There are 4 ways to turn a row about zero (a turn may also mirror it). The second row of each pair is the first, turned, with some noise. The first 36 pairs use one turn. New pairs use 3 turns, one after the other, and a turn may come again.
Known pairs, each followed by its turns in order:
[34 16 56 -1 27 19 -2 10]
[-14 -17  43  15   2  39 -28 -30] -> S

[ -4 -27  10   1  -1 -63 -33  18]
[  2  37 -22 -21  -1   5 -56  29] -> G

[-2  5 -1  5 18 15 11  7]
[ 9  3 14 10 11 -5 -3  3] -> T

[ 33  -4  22   2  15 -32  16   2]
[ 15 -14 -11 -22  31   6  23   6] -> T

[ 27  15 -24  -4  11  20  -3 -51]
[-33  25  13  -9 -25  18  46  -6] -> U

[ -5   4 -63  -8  13 -26   2 -29]
[  6  49 -42   3  -2  -1   9  42] -> S

[-32  -6  -9  12 -53  48 -17 -18]
[-12 -11   8  16 -64 -23 -30 -37] -> T

[ -3  13 -14  11   3  -8   0   0]
[ -7   5  11   3  11   1 -12 -12] -> G

[ -5  19 -54 -35   0 -21  -2   0]
[-28   5 -29  28  25 -30 -20 -24] -> G

[-36 -16  -5  -4   7 -17  24 -30]
[ 32  35   6  -7 -14 -30   8   5] -> S

[  1  17  32 -31  -6   6 -45  35]
[-35 -42  34  12  23 -14 -25  18] -> S

[ 15  13  38 -55   9  17  -4   0]
[-42   1 -19  24  38  -5  18 -25] -> T

[  1   5  61 -35  -8  14  48 -15]
[  2 -13 -31 -48 -27  -5  61  -1] -> G

[ 63   2 -15  32 -19 -38   6 -28]
[ 35 -21  -7 -21   3  25 -51 -48] -> G

[-15  29 -21  52   1  29  15  -1]
[ 29 -17  41  11  -8  -2 -46   2] -> T

[ 63  -8  -2  11 -38 -10   3 -42]
[ 31 -53 -50 -12 -11 -27  12  -1] -> T

[ -7  26   3  -1  14  -8 -63  52]
[ 13  56   0  20  52  11 -10  36] -> G

[ -7   8 -22  63  -5  -9  -8 -26]
[ 34 -34  26 -11 -40   5 -18  25] -> T

[ -7   4 -14 -55   9  19 -18 -18]
[-27   6   0  15   5  26   6 -53] -> U

[  4  63 -13  11  -2 -49  -9   9]
[ -2 -27 -12 -25  20  57 -36  28] -> T

[ 63 -25 -17 -33  34  -4 -15 -19]
[ 17   0 -48  34  26 -17  39  35] -> T

[-17   1  36  14  -8  17 -32  -3]
[  6 -34 -41   2   7 -16  18  -8] -> U

[  1  -3  17 -21 -11  -1  20 -24]
[  9 -10  23  17   7   5  24  -9] -> U

[ 14  11 -31   4  13 -14 -19  -4]
[-21  22  -7   2 -25  19 -10  13] -> U

[ 28  19  12  -6 -16  46   1  10]
[-15 -36 -11  -1 -22  23 -34 -16] -> S

[  9   8   2  13 -16  28  52   5]
[ -2  -8 -11 -19 -48  13  11 -33] -> S

[ 1 -7 12  9 -6  1 -7  0]
[  6 -13   3   6   6   1  -1  -5] -> S

[-7 11 63  0 52  0 25 18]
[ 10  20  24 -63   6 -22  39  27] -> G

[-25   9  18   8  -2  20   6  16]
[-17  -7   9   3  -4 -25  -5 -27] -> S

[ 19  -1   5  40 -41 -14  15 -27]
[ 12   1  18  17 -20 -29  33  39] -> U

[  0 -13  29  11  -1  19 -32   8]
[ 12 -11 -47  -1  14 -10  12  -1] -> U

[ -2   2 -50  48   1 -29  -6   5]
[-22   2  34  11  15  11 -58 -26] -> G

[-31 -22 -13  14  25   0  29   1]
[ 25   0  24 -33 -21 -12 -22 -21] -> U

[  0  -1  -2  12 -24  -2 -40   4]
[ -5   1 -31  20 -11 -15  -3   9] -> U

[ -5 -41  13   3   2  10 -18  -6]
[ 15  -8   2   8 -24  -2  -9  32] -> G

[ 10  30  10   8  -7 -18 -40   2]
[-11 -18   7  43  20   6   5  15] -> S

New pairs. What belongs after each?
[  8  -3  -8 -12 -29  -5   7  37]
[-28  -6   7  28 -16  19  12 -18] -> G U U

[18 20 42 13 21  0 -4 63]
[ 62 -18  -5 -25 -25  12  -3  36] -> T T U

[-63   0  20  21  -8  15  -2  -8]
[-44   2  13 -19 -29 -44   2  -3] -> T T T

[-63  -3 -11   4  43  21   8 -24]
[ 22  -7 -24   4  17 -69 -16 -19] -> S U U

[ 14   9  -9  21 -14  -2 -63   4]
[ 31   7  22   8 -31 -28  18 -37] -> T G T

[-12 -10 -20  -6   4 -10   8   8]
[  5 -14 -24  -7   2   3   5 -12] -> S U U

[ 0 63  4 -2 -1 36  1 23]
[ 44  -6 -19  33 -38 -16  -7  -7] -> U U G

[ 16 -23  -9 -29 -63   5   4  11]
[ 32 -30  -9 -16   5  -4  23  56] -> U T G

[-10 -14   7  -2   1   8  -3  -6]
[-7 -4  5 14 -2 -3 13  8] -> G G G

[-28 -23 -15  57 -16   0  -4  -8]
[-37   7  21 -26  26  20  18  31] -> S T S

[-20  -2  19  -4  34  -8  -3  11]
[  3   4   6  18   6 -32  25   3] -> G T G

[ 18  -2 -30  32   2  46   2 -38]
[-36  43  -9 -23 -22 -11 -35  -1] -> S S U

[-19   6  -1  -4  -2  44 -33 -12]
[ 17  -2  -1  20 -11  35  40  -1] -> T G G

[  5   2  19   1 -12  -8  -2   7]
[ -1  -7  -2 -17  15 -11   0   6] -> S T T

[ -1  19 -63  30 -22   3 -23  -2]
[-27   5  11 -19 -39  -5 -53  25] -> T U U

[ 30  48   5 -10 -26  63 -24  -6]
[ 41 -16  -8  24  30 -13  -8  68] -> T S T

[-18 -24  21  30 -57  47  -2  29]
[-24 -17 -37  43 -31  59 -16 -21] -> U G U

[ 11  -8  18   2 -12 -30  51   5]
[  5  10  33 -35   4  18  37  -8] -> U T U

[  7  29 -35  -2  13 -41 -44  52]
[ 18 -38   3  29 -49   9 -36 -52] -> U T T

[ 56 -21  -6 -12  -9  -5 -46 -18]
[  9  -4  -3   1  65  40 -18  -7] -> G G S

[-11 -28  -1  18 -13  -4  11   2]
[ -5   3   6  -6  10   1  13 -34] -> T U S

[ 11  -6  54   5 -13  28 -13   3]
[  0  33 -15  37  20 -15   6  35] -> S G U

[  2   0 -20  10  41  -3 -16   5]
[ -2 -33   3  24  15   7  -3  24] -> G U G

[-34  -3  -6 -11   5 -40   5   8]
[-36  25  14 -25   5  15 -24   5] -> G S G

[ 10   4 -17 -10  29   0 -63  15]
[-16  -7  -7 -28   7  40 -32 -43] -> G T S

[-60 -11 -23 -13  23  23 -22 -15]
[ 29  11  55 -22  27  22 -24 -16] -> S S T

[ 11  -1 -21 -40  -2   5  -2 -45]
[-37 -36   0   7 -20   2 -29  19] -> T T S

[  0   3 -63 -23  -6  -3   9  32]
[-59 -31 -31  -1  -6   9 -12  -7] -> S T U

[  2  -8 -19  15 -18  -3   3 -26]
[-17  25 -20  -3 -11  -7  -8 -14] -> T G U

[-25 -63   2   2 -17  -3 -10 -14]
[-11  28  14   1  20   7 -59  -6] -> G U G

[  9   7  -1 -12  16 -32  -1   0]
[ 29   7  15  -4 -18 -17  12  -1] -> S T G

[ 25 -30 -10 -49 -21  25 -58 -41]
[-38  31 -64 -40 -29  20  24  15] -> U U G

[ -7  27  11  23  17  -9 -63   1]
[  5   6   4 -19  32 -12 -50 -43] -> G U U

[  3  -5  -5   2  34 -25  14  21]
[-15   6   8 -24  28 -22 -18   3] -> S G T

[ 48   1 -37 -32  -3  46   3  -1]
[ -6 -53  58  -7 -11  21  19   1] -> U G U

[  6  21 -12   6  -2   1  12 -17]
[ 24  -8   3   0  11  14  -7 -13] -> G S G

[ 14  11 -15   0   0  -1 -16 -13]
[  2   4   2   3 -13 -18  -4 -16] -> U G S

[-28 -26  16  -5   3 -39  11  35]
[-27 -13  30  34 -15  16 -33  -8] -> G T T

[  4  28 -16 -63  12  25  13  -6]
[ -3 -14 -14  -5  48  -8 -57 -13] -> G S T

[-43  22  12   4  -9   9  12  16]
[ 31  -8 -14 -35  28  -4   8 -17] -> S S T

